The rows come from 5 hidden closed curves, with some noise, and rows from the same curve form a group. Each curve winds through 6 dimensions. The rows are also pushed far along 5 directions, which tell nothing about the answers.
Some rows, each with its group after it:
2.121  1.943  2.747  -2.062  3.779  1.111  -1.353  2.999  -3.911  2.568  -3.602  -1.515  0.802  3.346  0.284  2.044 -> tiv
-3.618  -0.553  -1.564  3.481  -1.156  3.194  -3.290  1.088  2.271  -1.949  1.611  -1.184  -2.423  -2.504  2.330  -2.176 -> pemot
3.183  1.362  3.281  -0.651  0.640  -1.385  0.665  -0.198  -0.791  0.131  -1.233  -1.484  3.761  2.493  0.499  2.905 -> Kibad
-3.398  -1.898  -3.660  -0.706  -1.241  0.781  1.303  -4.847  -0.134  -1.112  3.775  3.770  -0.976  -2.570  0.071  0.066 -> Kibad
0.039  -0.749  -3.099  1.091  -3.071  0.976  -0.618  -0.475  1.569  0.922  0.037  -1.779  -1.463  -0.345  1.409  1.605 -> gudil
-3.942  0.267  -4.525  -0.240  -0.012  -1.922  0.893  -1.708  -0.274  3.546  1.993  2.446  -2.959  -2.082  -0.103  -1.839 -> gudil
0.580  -1.443  1.745  0.824  -1.343  1.018  0.542  -3.211  2.216  -5.296  3.059  -0.604  1.489  -1.155  1.613  1.759 -> Kibad
0.046  1.822  -0.705  -0.738  0.315  -1.517  -0.298  3.671  -4.414  1.954  -2.809  2.140  0.987  0.960  -3.683  0.205 -> voro
4.624  2.498  0.928  -0.579  6.211  0.474  1.187  -1.830  1.733  0.740  1.158  -2.872  -0.128  -2.398  2.551  0.132 -> tiv
2.228  1.508  1.517  -2.113  -0.061  -3.790  1.170  -0.918  -2.729  1.130  -3.005  0.830  1.671  4.685  -2.109  1.571 -> voro
0.952  -0.791  0.583  2.456  -1.575  2.553  -2.127  -1.284  1.904  0.583  -0.531  -3.477  -0.841  0.425  2.651  -0.023 -> gudil
-4.396  -0.329  -1.894  -0.637  -0.783  0.742  -1.578  1.378  -3.441  2.578  -0.669  1.583  -2.038  1.812  -0.579  -1.126 -> Kibad
1.765  0.339  -1.063  -0.027  -1.364  0.178  -1.454  0.981  1.500  0.473  0.199  -3.991  -1.311  1.589  3.110  2.772 -> gudil
3.643  -0.484  1.439  2.266  -4.052  -1.023  -0.759  0.473  3.619  -6.012  0.548  -2.779  1.352  -0.276  0.011  1.289 -> tiv
-3.957  -1.610  -1.278  0.822  -3.984  1.180  -2.567  0.194  -2.039  -1.205  1.599  -0.770  -1.638  0.729  1.004  1.728 -> voro
3.308  1.391  -3.634  1.868  -3.352  -2.796  -0.051  -1.084  -0.964  0.609  -1.458  -0.260  0.634  5.093  0.535  3.985 -> pemot
2.947  -0.480  2.024  2.341  -2.091  0.286  -0.850  0.058  -0.851  -2.477  -1.733  -0.730  2.438  2.516  -0.155  2.504 -> pemot
0.426  -0.103  1.580  0.139  -0.300  1.733  -1.128  2.529  -0.927  -0.656  -1.462  0.085  0.510  -0.648  -2.333  -1.199 -> tiv
-2.284  -0.561  -1.117  -0.307  -0.594  -0.128  0.295  0.122  -2.446  1.513  -0.790  2.597  -0.122  2.556  -0.593  0.773 -> voro
-0.699  0.067  -1.923  -0.917  4.406  2.361  1.810  -3.265  0.434  2.947  1.340  2.774  0.140  -3.067  0.884  -1.799 -> Kibad
-2.190  -0.205  2.495  0.031  -0.006  1.273  -0.400  5.601  -1.456  -2.485  -1.491  2.187  1.254  -2.266  -4.029  -2.378 -> voro
2.063  0.529  2.008  0.682  1.654  0.572  -0.240  -0.397  3.643  -1.927  -0.006  -1.707  -0.036  -1.577  0.958  -1.622 -> gudil
0.528  -0.739  4.342  -0.184  1.331  1.687  -0.173  -0.040  1.844  -4.893  1.710  -0.826  1.869  -0.891  1.579  0.268 -> Kibad
-4.371  -1.463  -1.297  0.455  -4.182  2.507  -3.558  2.909  0.273  -0.916  1.232  -2.831  -3.166  0.501  1.823  0.067 -> pemot
-1.159  -1.268  0.613  1.191  -3.104  2.834  -2.425  1.212  -0.692  -2.560  0.714  -0.668  0.786  1.322  -0.392  0.500 -> gudil
-2.116  -1.642  -1.880  0.729  -2.335  -1.666  2.328  -1.590  -1.112  -2.870  2.589  4.369  0.909  -1.989  -2.628  0.792 -> pemot
-0.298  2.326  1.498  -2.797  6.155  -0.766  -0.513  1.101  -1.308  4.752  -0.309  -1.447  -2.024  1.703  2.475  -2.158 -> voro
-3.913  -1.707  -1.811  -0.962  -3.085  2.117  -1.640  1.056  0.011  -1.635  2.008  -0.657  -2.896  -3.160  -0.894  -0.183 -> voro
-0.787  -1.525  2.011  -0.873  1.137  1.184  1.226  -1.969  0.966  -1.332  2.313  0.263  0.554  -3.213  0.318  -0.711 -> pemot
-3.596  -1.062  -0.986  1.542  -1.976  0.597  -1.884  2.760  2.292  -1.555  1.479  -1.652  -2.824  -2.067  1.387  -1.450 -> gudil
2.403  -0.330  3.531  2.033  -2.040  2.487  -3.505  2.615  1.121  -3.004  -1.363  -4.417  0.280  0.986  0.692  0.588 -> tiv
1.412  0.275  -0.324  0.585  -1.910  -1.778  1.241  -1.637  -2.527  -2.414  0.691  1.944  2.717  0.145  -1.085  3.002 -> voro
-4.491  -1.058  2.193  -0.971  2.075  2.237  0.136  3.457  1.655  0.781  0.937  0.490  -0.237  -3.022  -0.554  -3.728 -> Kibad
2.997  0.837  4.511  0.263  0.218  -1.208  -0.580  0.755  -1.496  0.097  -3.049  -0.675  3.145  3.784  -1.058  -0.204 -> gudil
2.477  -0.881  0.648  2.942  -1.356  2.147  -0.758  -1.135  5.100  -4.144  1.778  -3.804  -0.250  -2.305  3.142  1.611 -> gudil
1.263  0.490  -0.653  0.140  -0.421  -1.608  0.363  -2.649  -1.508  0.896  -0.250  0.013  0.573  3.812  1.796  3.028 -> voro
0.899  -0.272  0.828  -1.136  0.510  -0.442  0.782  -2.646  -0.324  0.369  0.106  0.921  0.383  -1.261  -1.623  -1.409 -> tiv
0.806  -0.124  -0.826  0.864  -2.414  -0.119  -1.044  -1.673  1.697  -0.906  -0.883  -1.601  -1.055  0.264  0.240  0.780 -> gudil
1.314  -0.586  1.832  2.482  -3.228  -0.884  -0.202  -1.944  -1.626  -2.337  -0.871  -0.093  2.457  1.167  -0.955  2.126 -> pemot
2.430  1.657  -0.635  -0.367  1.025  -3.398  1.690  -3.210  0.283  0.094  -0.204  0.150  1.118  1.325  1.773  2.115 -> tiv
-1.052  -0.786  -2.164  0.115  -2.038  -0.753  0.854  -2.984  1.795  -1.420  2.831  -0.328  -0.599  -2.227  0.704  0.337 -> pemot
-0.058  -0.375  -2.669  0.766  -3.589  1.682  -2.459  0.235  0.709  0.442  0.610  -4.239  -2.058  2.391  3.210  3.405 -> Kibad
0.154  -1.801  0.260  1.637  -2.037  1.128  0.396  -4.144  2.113  -1.589  2.158  -0.587  0.645  -1.330  1.474  -0.168 -> gudil
-1.383  -0.744  1.074  -3.073  4.547  2.324  0.692  0.882  -0.427  3.038  0.010  1.915  -1.048  -0.328  0.106  -2.585 -> pemot
-0.604  -0.533  0.360  2.946  -4.121  -0.905  -1.669  -1.271  -0.937  -2.677  -0.823  -0.586  0.260  1.495  0.294  1.305 -> tiv
-2.081  -1.587  -0.063  0.144  -5.307  -1.668  0.656  2.150  -0.565  -5.000  0.173  2.060  1.242  0.516  -3.843  1.030 -> voro
0.464  0.341  1.705  1.510  1.788  -0.916  2.584  1.037  1.543  -2.991  0.862  4.080  3.345  -3.448  -3.404  -3.381 -> gudil
2.847  2.433  -0.056  0.481  -1.253  -3.245  -1.555  1.887  -1.221  1.304  -2.835  -1.955  0.283  4.183  -0.067  1.252 -> tiv
-1.810  -1.932  -2.198  -1.543  -2.766  1.777  0.007  -2.457  -0.667  0.528  0.693  0.395  -1.017  0.403  0.009  1.998 -> voro
-3.444  -0.158  -2.356  -1.275  -1.363  0.384  0.002  1.516  -3.718  0.864  0.467  3.230  0.558  0.870  -1.787  1.089 -> Kibad
-0.030  0.009  1.597  1.779  1.262  -0.211  -0.342  -2.871  1.639  -0.781  1.574  -2.029  -0.443  -2.260  2.107  -1.637 -> pemot
-0.112  -0.229  2.404  0.116  -3.287  -0.830  -1.325  3.462  -0.715  -0.935  -1.751  -2.650  0.897  3.571  -0.781  1.892 -> Kibad
-3.062  -0.182  0.542  -1.532  -0.842  0.178  -1.794  2.527  -1.940  1.799  -2.214  -0.013  -2.153  2.587  -1.173  -1.285 -> voro
-1.244  0.355  -1.187  -0.877  -1.368  -1.501  -0.933  1.927  -1.858  2.559  -2.690  1.738  -0.183  2.835  -1.115  -0.430 -> tiv
2.135  -0.479  1.535  0.914  2.459  2.245  -0.548  -2.836  4.178  -1.719  1.288  -2.909  -1.638  -0.971  3.866  -1.621 -> Kibad
-4.324  -2.128  0.605  0.194  0.227  2.169  -0.633  2.600  0.265  0.455  -0.094  1.652  -1.350  -2.928  -0.148  -1.971 -> gudil
-1.596  -0.833  -0.681  3.013  -1.973  0.638  -0.827  0.197  2.557  -2.515  3.356  -3.243  -2.242  -2.836  2.054  -0.263 -> pemot
0.802  1.122  -1.095  2.156  -0.947  1.928  -3.390  -0.417  -0.238  0.313  -0.852  -2.834  -0.727  1.621  3.295  2.102 -> pemot
4.151  0.901  2.889  -2.151  2.368  -0.535  1.059  0.749  -2.275  1.632  -3.179  0.363  3.040  3.243  -1.372  2.593 -> Kibad
-0.412  0.734  -3.697  -0.061  0.971  2.040  -1.330  -2.144  -1.041  3.848  0.232  -2.727  -3.164  0.378  3.546  2.345 -> tiv
1.313  0.017  1.105  0.416  2.176  1.111  0.257  0.952  0.347  -1.096  -1.167  0.974  0.024  0.074  -0.518  -1.432 -> Kibad
-3.298  -0.260  -4.807  -0.016  -1.433  0.930  -1.252  -0.144  -1.215  4.570  -1.186  0.770  -3.448  0.167  0.079  -1.335 -> tiv
-3.211  -2.202  -0.195  -0.040  -3.581  2.979  -2.692  1.048  1.957  -0.725  -0.074  -3.132  -3.141  0.639  1.410  -0.434 -> voro
-0.533  0.216  0.373  -0.456  -0.949  0.008  -0.953  4.995  -1.320  -0.465  -2.133  1.138  0.655  3.457  -1.235  -0.171 -> pemot
0.690  0.199  5.590  -0.920  0.863  2.404  -3.971  4.236  -0.633  -0.118  -2.649  -4.550  -0.854  2.515  0.767  -1.856 -> tiv

New rows. What belongs after each?
-1.634  1.202  -1.966  -0.530  -1.165  -0.509  -2.812  0.508  -2.610  2.241  -0.247  -2.027  -2.789  2.692  1.765  1.171 -> tiv
2.465  0.823  -0.165  1.127  -1.575  0.673  -0.827  1.662  -0.497  1.897  -2.603  -3.190  1.332  2.951  0.876  3.700 -> Kibad
0.045  -0.157  2.369  3.624  0.401  1.441  -1.049  2.115  2.114  -2.390  0.335  -0.860  0.461  -1.852  0.708  -2.133 -> gudil
2.924  1.194  1.736  -0.998  1.901  -0.606  0.784  1.433  -2.522  0.689  -3.032  1.662  2.645  0.554  -3.489  -0.166 -> tiv
0.623  0.397  -1.480  2.357  -0.752  -0.386  0.758  -4.228  1.145  1.443  0.633  -0.980  0.650  -0.469  2.138  0.578 -> Kibad
-2.275  -2.097  -0.700  -0.308  -2.169  0.463  1.261  1.677  1.479  -3.857  1.398  3.493  0.958  -1.107  -2.479  -1.037 -> pemot
3.832  0.604  4.341  -0.856  2.565  -0.990  1.162  1.295  -0.271  0.865  -3.811  0.353  2.278  2.543  -1.733  -0.683 -> Kibad
0.859  -0.750  0.198  1.468  -3.687  0.472  -2.218  -1.425  -1.236  0.822  -0.899  -2.907  0.120  3.619  2.001  2.379 -> gudil
0.251  1.382  1.069  0.653  1.506  -0.027  -2.174  2.539  2.027  0.840  -0.460  -2.386  -1.797  0.069  1.753  -2.949 -> tiv
-0.661  0.237  0.451  -1.907  -1.453  0.126  -2.740  2.917  -1.603  1.519  -2.271  -1.935  -0.942  4.334  1.247  1.517 -> tiv
0.138  -0.317  3.452  -0.643  4.014  2.400  0.628  0.498  2.117  -0.259  -0.113  0.359  0.240  -3.820  -1.327  -4.740 -> tiv
-0.958  0.800  0.932  -1.416  1.951  -0.348  -0.743  -0.111  -1.659  1.375  0.864  -0.641  -0.960  -0.537  0.983  -0.985 -> voro
-0.375  -1.212  0.794  -0.748  -0.659  2.791  -2.723  1.474  -0.806  1.929  -0.894  -3.055  -1.850  3.573  2.458  1.473 -> pemot
0.214  -0.423  -1.899  0.226  -4.333  -0.444  -0.162  -3.093  0.501  -1.846  0.435  0.066  0.217  0.759  -1.306  1.152 -> gudil
-4.571  -0.822  3.606  -1.933  -0.345  1.758  -1.523  7.480  -2.034  0.935  -2.393  0.305  0.555  1.387  -2.776  -2.115 -> Kibad
1.620  3.477  2.344  -1.052  2.923  -1.304  -2.371  3.024  -4.580  3.856  -3.139  -3.330  -0.960  3.831  -0.178  -0.414 -> tiv
-3.274  -1.676  -3.204  0.363  -2.322  -0.405  1.419  -1.567  -2.247  0.998  -0.511  4.684  0.133  1.415  -1.754  0.720 -> voro
1.207  -0.832  2.422  -0.564  1.814  0.974  2.653  -2.135  1.846  -3.892  1.079  1.360  2.359  -3.343  -0.731  0.227 -> tiv
-1.117  1.116  -2.414  -1.525  1.928  0.951  0.229  2.587  -0.588  1.754  0.462  0.920  -1.796  -2.310  -1.778  -2.047 -> tiv
-2.337  -2.345  4.690  -1.513  2.480  2.963  1.151  1.984  1.439  -1.587  -0.320  2.465  1.433  -2.935  -2.437  -3.709 -> Kibad
-5.140  -1.000  -1.557  0.845  -3.896  1.701  -2.996  2.949  -2.816  -0.308  -0.248  -0.786  -3.225  -0.638  -2.092  -1.627 -> tiv
1.930  0.465  3.683  -1.690  3.127  2.195  -1.403  3.855  -0.978  1.049  -2.352  -1.850  0.548  2.648  0.599  0.825 -> Kibad
0.895  1.653  1.403  -0.610  0.770  1.755  -2.626  3.369  -1.911  0.173  -1.556  -2.045  0.700  1.343  0.980  2.095 -> pemot
-2.950  1.034  0.912  0.027  4.536  1.580  -0.777  2.503  0.832  3.391  0.118  -0.156  -1.674  -1.668  1.141  -4.697 -> Kibad
2.316  -0.068  0.845  0.539  0.352  -2.237  2.364  -1.932  -0.256  -0.747  -0.615  2.451  2.670  -0.970  -0.920  1.822 -> gudil
1.102  -0.347  2.272  -0.038  1.560  0.785  0.528  -0.086  -0.565  0.547  -1.990  0.767  1.621  1.567  0.103  0.343 -> voro
1.322  1.367  -0.736  1.004  2.205  -1.961  2.967  -0.233  -0.295  -0.181  0.900  4.560  2.882  -2.326  -2.807  -1.785 -> gudil
0.587  1.728  -1.685  0.518  1.937  0.424  -0.304  0.697  -1.303  5.636  -2.062  -1.139  0.038  1.237  0.893  0.520 -> Kibad
0.760  0.197  1.234  -1.345  5.032  2.025  -0.440  0.571  1.942  3.276  1.512  -3.516  -2.550  -1.148  3.694  -1.624 -> pemot
0.165  -0.531  -0.184  -0.680  2.368  1.279  0.250  -1.267  0.764  0.927  -0.295  0.866  -1.833  -0.143  0.729  -2.165 -> Kibad
0.528  0.006  1.435  -0.080  -1.032  -2.410  1.716  0.207  -0.771  -2.831  -0.699  4.220  2.902  -0.885  -4.429  -1.394 -> tiv
0.078  0.465  -4.702  -0.103  -3.545  -2.507  1.149  -0.865  -0.835  0.096  0.474  2.244  -0.448  -0.571  -2.666  0.698 -> tiv
-0.129  0.440  3.261  -0.280  2.067  3.783  -2.785  3.956  0.991  -0.523  -1.183  -2.472  0.359  -0.377  1.403  -1.314 -> pemot
2.575  0.394  3.349  -0.192  1.738  -1.927  1.858  -1.270  -0.137  -2.002  -0.647  0.861  3.158  2.741  0.441  1.647 -> voro
0.222  1.733  0.972  -2.494  4.832  -0.638  1.622  0.936  0.629  2.387  -1.668  2.606  0.264  -2.038  -2.420  -3.714 -> gudil
0.811  0.612  1.641  2.196  2.413  0.462  0.202  -0.630  3.674  -1.596  1.809  -2.078  -0.071  -1.961  2.532  -2.469 -> Kibad
0.957  2.305  -0.839  -0.322  1.289  -2.398  -0.391  -1.550  -1.760  3.411  -0.214  -1.965  -0.689  1.451  1.607  0.552 -> pemot
-2.561  -0.671  3.927  0.706  0.961  1.690  -1.989  2.601  0.758  -2.501  0.500  -0.615  0.029  -0.915  0.170  -3.065 -> gudil
-3.922  0.189  -1.535  -1.296  -1.557  -0.520  -1.227  1.375  -5.253  2.515  -1.288  1.914  -1.899  0.645  -3.420  -1.436 -> tiv
-1.014  -1.794  3.359  -0.681  4.314  1.764  2.834  -0.977  2.388  -1.604  0.726  3.781  2.014  -3.655  -1.351  -3.938 -> voro
2.305  -0.171  5.386  -0.142  3.182  -0.856  1.385  1.929  2.414  -1.364  -1.498  -0.233  2.338  -1.352  0.760  -0.793 -> gudil
3.130  -0.029  -0.875  -0.419  -1.745  -1.944  2.617  -1.076  -0.430  -1.690  -1.072  2.948  3.454  0.079  -2.775  3.105 -> gudil
0.331  0.809  -4.352  2.115  -2.522  -2.647  0.363  -3.696  -0.310  -0.623  0.786  0.387  -0.693  0.756  2.016  3.497 -> tiv
-1.358  1.100  -4.555  -1.640  2.510  1.543  0.375  -1.580  -1.210  4.938  0.054  2.049  -1.472  -2.219  0.364  -0.727 -> pemot
1.016  0.095  -3.333  1.184  2.626  1.410  -0.005  -3.395  2.050  1.542  1.445  -0.370  -2.981  -1.807  2.753  -1.017 -> Kibad
0.163  -2.042  1.241  1.803  0.300  -0.667  2.697  -1.755  3.695  -3.226  2.661  1.767  1.674  -4.831  0.620  -0.950 -> gudil
0.888  1.004  3.054  3.519  0.039  0.251  -1.852  1.189  0.135  -3.303  -1.001  -2.850  0.531  0.491  1.486  0.724 -> tiv
1.834  0.120  -0.062  -0.390  1.520  -0.052  3.244  0.152  0.586  0.541  -0.972  2.562  3.337  -1.538  -2.716  0.595 -> Kibad
3.954  0.226  -1.740  2.403  -3.032  -2.482  0.858  -3.038  0.201  0.261  -1.828  -0.891  0.693  2.489  -0.143  2.766 -> Kibad
2.341  -0.620  -2.385  1.492  -1.196  -0.236  2.267  -4.682  1.122  -1.232  0.766  1.604  1.014  -2.912  -1.558  0.620 -> tiv
-1.638  0.362  0.036  -3.373  2.930  -0.413  1.536  1.695  -1.177  3.362  -2.397  2.841  -0.675  0.099  -2.945  -3.204 -> voro
-3.766  -0.853  0.376  0.079  -0.576  1.989  -2.742  0.651  -0.010  0.122  1.094  -2.115  -3.652  -1.430  0.959  -2.766 -> tiv
-1.995  -2.667  1.058  1.840  -5.197  -0.119  -0.011  1.252  1.803  -4.732  0.741  -0.082  0.017  -0.554  -1.814  0.445 -> Kibad
1.704  0.931  0.141  -1.171  -0.678  -0.622  -1.252  0.810  -1.032  1.015  -1.965  -2.286  0.049  3.888  1.836  2.904 -> tiv
5.297  0.665  3.154  0.486  0.605  -1.052  0.819  0.404  2.506  -3.716  -1.682  -0.409  3.998  1.222  1.257  2.652 -> tiv
-3.611  1.621  -6.011  0.196  1.344  -1.191  0.449  -1.745  -2.915  4.531  0.269  2.312  -2.996  -0.449  1.067  0.098 -> tiv
-2.043  0.091  0.127  0.022  1.626  1.205  -1.994  2.814  1.665  2.505  -1.128  -0.811  -2.165  -0.171  1.524  -3.670 -> tiv
-2.253  -0.532  2.652  -1.132  3.195  -0.324  1.279  3.622  -1.003  -1.638  1.243  3.561  1.076  -2.545  -2.492  -3.188 -> pemot
6.267  1.877  1.637  -0.713  4.418  -1.033  3.149  -1.638  1.836  1.656  -1.186  -0.536  2.813  -0.076  0.356  1.576 -> Kibad
-0.216  1.126  0.655  -2.310  4.684  -2.029  2.087  -1.574  -2.335  2.394  -0.681  4.171  0.303  0.527  -1.612  -2.523 -> Kibad
-3.343  -1.365  -0.980  1.818  -0.987  0.847  -1.562  0.021  3.125  0.083  2.449  -2.304  -3.850  -2.721  3.330  -2.488 -> gudil
0.135  -0.607  -3.655  1.601  -2.897  -0.073  -0.644  -1.556  -0.501  1.239  -1.036  0.010  -2.052  1.799  0.076  0.811 -> Kibad
1.180  0.299  -2.231  0.275  -2.780  -0.513  -0.106  -1.646  -3.075  -0.981  0.067  0.185  0.512  0.965  -1.239  3.982 -> tiv
4.782  2.705  -3.677  2.025  2.565  -1.333  1.018  -3.744  0.897  2.575  0.039  -1.675  -0.611  -0.421  2.880  2.201 -> tiv
3.983  2.270  -1.338  1.516  0.308  -2.941  -0.609  -2.112  2.049  1.030  0.094  -2.744  -0.718  1.231  2.473  0.295 -> tiv
2.143  -1.489  2.001  0.937  -2.990  0.313  -0.722  -2.815  2.181  -3.204  0.049  -3.076  0.203  2.183  1.740  1.916 -> Kibad
-3.721  -0.626  -0.160  -1.719  -0.788  -0.533  -0.710  1.676  -4.689  1.608  -2.195  4.173  -0.338  2.810  -3.273  -1.010 -> Kibad
1.142  -0.764  0.427  0.485  1.758  1.075  2.441  -2.747  3.048  -2.305  1.822  2.620  1.022  -5.592  -2.629  -3.231 -> tiv
1.607  0.421  -4.695  -0.345  0.608  0.332  0.520  -5.243  -1.384  3.402  0.162  0.839  -1.752  1.594  1.786  1.983 -> Kibad
2.284  0.427  1.002  -1.880  1.250  -0.614  1.270  -0.567  0.658  0.259  -0.981  -0.512  0.628  -1.045  -1.369  -0.186 -> voro
1.969  -0.650  -1.190  1.442  0.666  1.911  -0.173  -3.880  3.610  0.846  0.918  -2.200  -1.323  -0.241  3.853  -0.190 -> pemot
-1.730  -1.468  -0.502  -2.475  -0.324  1.581  0.014  1.137  -2.506  2.529  -1.744  3.109  0.083  2.389  -1.955  -0.281 -> pemot
-2.025  -0.092  -3.595  1.412  -0.469  1.747  0.143  -3.336  -0.554  3.548  0.609  0.451  -0.778  -1.018  1.373  0.258 -> Kibad
3.080  0.710  1.729  -1.526  5.555  0.259  1.227  -1.329  2.279  2.676  1.587  -2.913  -1.145  -0.716  3.400  -0.990 -> pemot
0.697  0.554  1.967  -1.697  1.791  -0.730  -0.217  4.200  -0.822  0.227  -1.949  -0.235  -0.406  2.092  -1.194  -0.555 -> Kibad
-4.306  -0.265  2.004  -0.406  1.173  1.688  -0.822  4.637  -1.936  1.762  -2.174  2.281  0.622  -0.093  -2.257  -3.731 -> Kibad
-1.387  -2.294  -0.094  -1.563  -2.796  0.028  1.420  1.155  -1.043  -4.035  0.146  4.192  1.272  -0.116  -4.329  0.948 -> Kibad
-0.332  0.352  1.781  1.066  -0.189  0.142  -0.924  2.989  -2.093  1.060  -3.225  0.368  0.823  4.133  -0.303  0.196 -> voro
